The rows are grouped in 4 different ways at once. Each group adds its own fixed numbers to the row, and there is some noise. The rows also spread widely along 8 directions, which tell nothing about the answers.
Some rows, each with its group in each grouping after it:
[ -4   5   4   5   2   3   7  14 -10   9  -7  -1   6   2   5   9   7 -10
   1   2 -10   2   2  -5 -14  -2 -13   4   0   5   4   6  -7]
Q558 U loni Q792
[-10   5   4   8  10  -5  -3   6 -11   6  -4   1  -1  -1  22   2   3 -14
  -2  -2  -4   9   1   6  -7   9   4  21  14 -11  15   3  -3]
Q873 N Givav Q717
[ 16  11   7  -6  -5 -11  -7 -17   3   8   7 -14  14   8  -4  -8 -20   0
  35   3 -38  11  21 -26  -9  12 -32  -1 -14  -3 -20   7 -16]
Q93 K loni Q661
[ -4  -2  -6   5  13 -17  -1 -20  -4   0 -10  18  -6  -9  25 -18  15   2
  -6 -15  22   9   8  10  -6  20  20  11  25 -19  11 -17   8]
Q147 N Givav Q717
[-15 -19   8   2 -27 -18 -22  -6 -11   0 -10  14   3  13   1   3  -1 -16
  -8   6   6 -10  -3  -6 -14 -21  18  -7 -10 -28  -3   7   9]
Q147 U tubu Q661
[ 17 -14   1   2  -5   7  11 -12   6  -7 -13 -11 -11  -7  -4 -12  13   4
 -17  -7  24 -10 -18  17   0   6  -7  19  23  -7  38 -12  17]
Q93 K tubu Q792
[-14   3 -27  -5 -10 -18   2  -8 -30  -7  -2  16 -18  -6  27 -17  12   2
  25   9  18  -4  12 -11 -18  10 -18 -33 -18 -16  -8  -6  -9]
Q873 U tubu Q661
[ 12  19  -6  -2   8  14   1  22  -7  17  -3 -28  20  20   1   2 -13 -20
  21   0 -45   4 -16 -14 -15  -2 -51  13 -26  -7   6  34 -30]
Q400 U Givav Q792
[ -1  22  28  -1  -5  -7 -23  16  18  11  13 -11   9  26 -20   2 -30   5
  37  19 -46  21  22 -10  17  -2  -4 -16 -25  14 -33  18 -28]
Q558 U Givav Q661
[ 18   2  -6   0   5   2  10  -4   9   4 -12 -13   3   3 -15 -10  -6   1
   3  -3 -13  -1   3  -4  -8  12 -16   2   9   2   6   3   9]
Q400 K loni Q792
[ 16 -14  -9 -11 -39   9  -2   1   6 -21  -6 -13 -26  18 -20 -18  -9   7
   3  32   8 -22 -24  23  17 -21 -30 -27 -16  -7  18  -3   5]
Q93 U loni Q661
[ 19  -4   7  -2 -16  12  -4   3   8  -4  -2 -10  -7   2 -13  -7  -9  -2
   5  15  -6  -6   5   6  10   1 -18  -4   8  12  22   1  13]
Q873 N loni Q661
[ 13 -14 -41  -1 -23   4  13   0  -5 -18 -31  -3 -14   4 -17 -33  -2   6
 -13   5  13 -24   2  -7 -20  -2   4 -37  -2  20   1  -4  46]
Q400 K loni Q661
[  1  -1  14   3   3   1 -12  -5   5  15   4   1   0  -3   1   8   8   5
  11   4  -9   5  13 -14   0  13 -11   5  -3   7   5   3  -7]
Q400 U tubu Q661
[ 16  11 -20 -11   6   4  12  -8 -12   5   3  -4  -5 -13  23 -15  13  12
  30  -3   2  -1  -4  -6 -13  17 -64  -4 -13 -19  14  -6 -29]
Q147 U tubu Q792
[ -6 -13  17  -3 -25   3  -9  18  20 -15   0  -8 -31  23 -35   2  -6  12
   2  31   4 -12 -20  31  35 -33  -4 -22 -10  -2  11   8   6]
Q400 U tubu Q792
[-10  17 -28 -13 -11  26  11  26 -31  -2  -7  -8 -14  -6  15  -2  12   5
  15  14  -5  -9  -6 -18 -20   2 -49 -21 -31  27   6  11  -9]
Q93 U tubu Q661
[-31  15  10   0  -1 -22  -4   8 -14  11   1  12  10   4  -2  16 -12  -7
  24   1 -28  18  39 -27 -13  -3  14 -23  -4  15 -45  11  -3]
Q147 N loni Q792
[ 38   5 -48 -10 -17   3   5 -20   4 -28 -19 -27  -8  19  -8 -54 -27   4
   8   0  -6 -18 -20  14 -10  12 -29 -20 -14 -17  10 -12  21]
Q93 U tubu Q661
[-12   8  -6   3   5  12  -2   7 -16   9   3  -4   6   2  21   9   3  -9
   6   5 -17  -2 -10   7 -18   4 -24   2 -13 -14   3  13 -18]
Q147 U loni Q661
[ 22  -8  22  -5 -29  18  -7  24  23   6  -2 -25   2   5 -38  11 -11   1
  -6  26 -21  -7  -8   1  16 -16 -25   6  -4  29  24  19  10]
Q400 K loni Q717
[-22  -9  18  -5 -15 -20  -7   7  -5   0  -2   9 -19  -3   3   5  13  13
   8  17  17   7   2   2  15 -11   2  -6  -1  -7   1  -3 -12]
Q93 K Givav Q717
[ -1   3 -24  -4  -9   9   8   0  -4 -14  -6  -6 -14   4   8 -18 -11   2
  -3   8  -2  -4  -8  21  -5   2  -5 -14   3  -5   4   1  15]
Q147 N loni Q717
[  1  10 -14  11  20   7  17  -4 -10  -5  -4  -9 -15 -11  17  -5   6   0
   1  -6   5   4   1  20  -4  23 -13   5  24  -4  18  -9   9]
Q873 N loni Q792
[-18   3  -3  -2  -2   1  -5   1 -16   3   8  11 -13  -1  21   2  12   8
  17  11   5  -2   4   3  -4   5 -17 -16 -16  -8  -5   7 -15]
Q147 U tubu Q661
[ 17  -2  24   5   0  13 -14   4  29  12   1 -15  -1   7 -22   6  -8   4
  -9  10 -16   4  -1  14  18   1   2  16  12  17  16  -2  12]
Q400 U loni Q717
[  8   8  16  -6   1  21   5  10  11   6  10  -4  -6 -16  -7   7  11  19
  10   8   1   4   7   4  15  10 -32   8  12  30  21   0  -3]
Q147 N tubu Q792
[  7   2   1 -17 -40  -9 -10  14 -13  11 -11  -2  21  14 -17  -6 -16 -13
  28  15 -33  -9   7 -49 -20 -23 -41 -19 -38   2 -15  29 -17]
Q147 K Givav Q661

New rows. What belongs after each?
[-11   0  10   3   4  15   2  22   2  11  -5  -2 -11 -12  -1  15  18  10
  -8  10   3   4   2   0   8   4  -8   9   5  29  17  12  -1]
Q400 K Givav Q717
[  3  -6  16   5  -1   7  -8  17   7  10 -15  -3  -1   3 -15   8  10  -1
  -8   6   3  -4 -10   3   5 -13  -6   9   2  11  26   7   5]
Q400 U Givav Q792
[-37 -26  42   7 -14 -18 -25   7  -7  10   7  16 -14  13   8  34  26 -17
 -18  17  13  -1 -20  14   6 -26  19  19   2 -36  25  16 -14]
Q400 U tubu Q717
[-10 -11 -25   2  -7 -12   8  10 -29  -1 -31   6  -1  11   9 -13  13 -21
 -11  -3  13 -13 -15  -7 -25 -17   2 -13 -12 -22  10   5   7]
Q400 U Givav Q792
[ 19   9 -39   1  -4  -6  13  -9  -3  -7 -34 -14  17  16  -9 -37 -24 -13
  -4 -21 -16  -5  -3 -10 -32   4   8 -11  -5  -8 -14   2  33]
Q147 K Givav Q792
[ -1 -12  17   5  -5   2  -2   9  -4  14 -11   9   1  -8   3   2  21  -4
 -10   0   8  -2   4 -10  -9   3   5  16   9   9  21   6  -1]
Q558 K Givav Q661
[-19   5  15   5  -1 -15 -10   4   4   7   0   3   1   6  -8  11  -9  -4
   3  10 -20  14  25 -12   3   2  21  -6  10  14 -18  10   9]
Q400 N loni Q717
[ 30  24 -25  -8 -12  33  18  23   1   1  -8 -37   9   3  -8 -11 -19  -5
   8   6 -43  -5 -11  -6 -21  14 -50   3 -15  24  11  26  -1]
Q558 K loni Q717
[-25   4 -14   3   3 -41   1  -2 -23   2 -15  15  -2  12  11 -13   2  -4
  24  -2   1   8  17 -24 -19  -4   9 -29 -15 -23 -34   1  -8]
Q400 U Givav Q792
[ 19  -2 -12   1  -3  -8   5   0  10   2 -22 -14   9  11 -22 -21 -17  -3
   4  -6 -15  -2   2  -9 -10   1  -3  -3   1   3   0   5  18]
Q400 K Givav Q792
[-17 -15  25   9   9  11  -1  13  -6   8   3  12 -20 -19  15  15  32  13
  -5   8  29   4   2  11  12   9  -5  10  16   8  30  -1  -8]
Q873 K Givav Q661
[ 20  -6  -9   7  13  -3   4 -23  25 -14   2 -17 -20   4  -2 -28 -10  14
  -2   1   1   6  -8  35  15  25  -2   6  17 -22  15 -12  11]
Q400 K loni Q717
[-14 -21   1   8  -3  -9 -12   1  -8  -4 -19  11 -14  13   8  -8  16 -11
 -15   6  21 -11 -19  16  -5 -14  19   0  -1 -29  19   3   6]
Q400 U Givav Q661
[-26  -6  -6   6 -10 -25  -1   4  -5  -8 -16   5 -11  13 -16  -4  -6   1
  -1   3   0  -1  15 -12 -12 -10  32 -29  -2   6 -25   5  30]
Q400 K tubu Q792
[ 10 -12  20  -7 -13 -11  -6  -7 -13  16  -8   6  10  -5   7   0  15  -1
  12   0   4   0   4 -25  -5   2 -26  17   0 -11  18   4 -24]
Q93 K Givav Q661
[ 40  14 -32  -5  -6 -24  -1 -30   8  -7 -10 -15   9  12  -4 -51 -34   7
  38 -10 -20   7  21 -16 -11  30 -24 -18  -9 -17 -18 -12   1]
Q873 K Givav Q661
[ 31   2 -18  -4 -12 -11   8  -6  11  -8 -21 -16   2  18 -26 -38 -23   3
  19   0 -15  -5  -2 -10  -4  -1 -22 -19 -13  -8   0   5   8]
Q400 K Givav Q792
[-14 -21  -4 -10 -23  -6   5   5 -27  -7  -9  28 -31 -17  13  -5  33  11
   9  25  43 -17  10 -15   0 -10 -22 -32  -1   9  14  -4  -2]
Q400 N loni Q661
[  6  -5  24   3 -14  -7 -13 -12  22   5   2  -2  -4  -4 -27   1  -5  20
   7   5  -5   7  28 -13  17  10  12  -2   9  29  -6 -11  18]
Q93 K tubu Q661
[-17 -16  16  -3 -16 -29 -13  -4  -7  -1  -9  17  -6  14   2   0   7  -5
   9  11  14   0 -10  10   4 -24   0  -9  -9 -42  -1  -1 -19]
Q147 U Givav Q792
[-31   8  15   8   2 -38 -24  -3  -3  21  -7  21  13   3  -6  14  -8  -3
   4  -4 -16  22  49 -37 -14   2  54  -9   4  16 -42  -1  23]
Q400 U tubu Q717
[-16  22  28   1   1 -13 -23  15  -3  29  -2  -8  27  14  -5  22 -15 -14
  10  -1 -49  20  21 -26  -9  -4   9  16  -9  12 -24  18 -14]
Q93 U Givav Q717
[-12  19  26   9  25 -14 -10 -15  29   8  18  -9 -11  -1 -14   5 -22  27
  17   0 -25  36  43  10  25  28  35  -1  25  23 -36 -18  10]
Q93 K loni Q717
[ 52   5 -54 -14 -29   8  14  -5   3 -23 -22 -20 -15  -7  -6 -55 -13   9
   5   5  17 -21  -9  -2 -12  14 -47 -23 -13   6  26 -21  30]
Q873 U tubu Q717
[ -8  -4 -14  -8 -25 -10  -8   0  -5 -13 -10  -5   1  19  -1 -16 -15 -22
  -7   4 -11  -8 -13   7 -17 -12  12  -5  -7 -27  -1  13  15]
Q147 N tubu Q717
[-11  -5  -4   6 -11  -5 -14  -6   1  -6  -2   4 -11  16  -5 -10 -13   2
   1   9  -3  -3  -1  18   3  -7  17 -19  -6 -13 -16  -4  11]
Q147 U loni Q661
[ 11   0 -11  -5 -15  16  -4  11  -1   0 -14  -9   3  10  -7 -16  -7  -2
   2   6  -9 -13 -15   2  -5 -10 -17  -9 -17   3   8   9   5]
Q147 U Givav Q661
[-11  -2  22   0 -22   7 -10  34   0   8  -7  -8   4  11 -13  16  -3 -19
 -13  19 -13  -3  -9   2   9 -21   1  10   0   9  24  22   7]
Q873 N Givav Q717
[ -3   1  -6  -3  -5   3   9   6  -6 -16  -8 -11 -14  11  -7  -8 -10  -1
  -1   8  -4   0  -8  18   4  -3  -4 -13   8  -1   7   1  11]
Q93 N loni Q792
[  9  -2   4  -1  -6  -2  -3   4   9   2 -11  -1  -4   2 -11 -14   1   0
  -4   3   2  -1   0   0   8   0   4   6   9  10  22   0  13]
Q400 N Givav Q717
[-14  -3  15   3  -5 -14  -1   1   0  -4   3   1 -18  -1  -1   6   1   8
  12  10   7   8   8   8  11   4  -6  -5   5  -8  -2   1  -2]
Q873 K tubu Q792
[-17  12 -29  -8   0  11  17  24 -28  -2  -4   0 -15 -15  28  -8  18   5
  11   5   8  -3  -5  -2 -19   8 -34 -14 -16   2   0  11 -15]
Q147 K Givav Q717
[ -5  -2  13   0  -1 -32 -14 -17   6   6   5   5  -6   8  -7 -13 -10  11
  33   6 -11  13  26 -17   9   8   1 -18 -12  -9 -24   3 -17]
Q400 K Givav Q661
[ -9   0 -12  -6 -17  -2  -3   3  -3 -12   3 -15 -11  12   8 -12 -11  -4
   6   8 -11  -2 -22  21  -8  -2 -14  -6 -15 -32  -1  15  -5]
Q147 K tubu Q717
[ 40   3 -18  -1   5 -14  18 -27  14  -1 -16  -5  11  -9  -9 -38 -11  12
  19 -13  -3   7  26 -17 -15  31 -12  -3  14   5  -8 -20  17]
Q558 K loni Q792
[ 25  13 -21  -2  -2  10  14   4  -2   3 -11 -26   8  -6  -8 -14 -14  -2
  12  -7 -18  -1   3 -15 -18  18 -39   5  -1  11  11   5  14]
Q873 K tubu Q792
[-26 -15  13   9  10  -2  -2  -5 -13   3   7   3 -16  -1  21  15  22  -1
  -2   2   8  -1  -9  12  -5  12  -1   8   4 -27  12  14 -13]
Q400 K tubu Q661
[ -5   9  14   6  -3  14  -6  20  14   4   6 -16  -2  10 -19  15 -11   3
  -2   9 -22   1  -9  15   9  -7  -6   4  -2  14   2  12   7]
Q147 U tubu Q792
[ 17   2 -12   1   8  17  10  -2   1  -4   0 -11 -23  -9  12 -22   7  18
  14   4  13  -3 -11  21  10  22 -39   0   2  -4  28  -7  -8]
Q873 K Givav Q661
[ 22   7 -26  -4   9  20  21   2  -1 -15  -2 -26 -13   5   4 -23  -4   3
   9   5  -9  -9 -24  24   0  14 -46  -2   4 -14  28   5  -1]
Q400 N loni Q792
[-39 -11  22   0  -5  -7  -7  11 -27   7   8  10 -12  -1  23  29  20  -4
   9  19   2   1   2  -3  -2  -8 -14  -3  -7 -18  -1  15 -33]
Q93 K loni Q661
[ 19  -6  -5   5   7  17  11 -12   3  -9   0 -11 -19 -12  12 -14   8  14
  -1   0  17  -6  -7  26   7  25 -27  10  18 -10  28 -10   4]
Q873 K loni Q661
[ 22 -11 -23   3   6  -1   5 -13  15 -19 -14  -4 -30   2   5 -38   8  15
 -10   2  30  -7 -26  41  11  13  -2  -3   9 -26  33 -25  12]
Q400 U Givav Q717
[ -7  15   3   7  12  11   6  13  -1   9   2 -24   5  10  -4  11 -11  -7
  12  -4 -41   8   1  -9 -16  11 -15   7  -6   4 -10  28  -5]
Q400 K tubu Q792
[ 28  -6  19   5 -12  20 -14  -1  18   5  -1 -20   5   6 -12  -1  -7 -10
 -15   4 -10  -9 -16  19  10   3 -17  28   7  -4  44   4  10]
Q873 U tubu Q661
[-12  -8  20   2  -3 -10   3   7 -13   7  -1  15 -10 -12   7  14  17  -1
   0   9  17   4  13  -2   2  -1  -5   3  21   4  15  -5   0]
Q873 N loni Q792
[ 11  -3  20  -3 -13 -15 -14  -5  23  -4   2 -16  -8  13 -18 -11 -15  10
  10   8 -15  10  -3  15  23   0  -1   7   2 -12   1  -4  -4]
Q93 K Givav Q717
[-19  11 -20  -2 -12  19  -1  17  -1 -29   9 -26 -38  25  -1  -9 -16   9
  12  28 -11  -9 -25  41  21  -5 -21 -31 -25  -7  -7  13  -8]
Q93 U tubu Q661
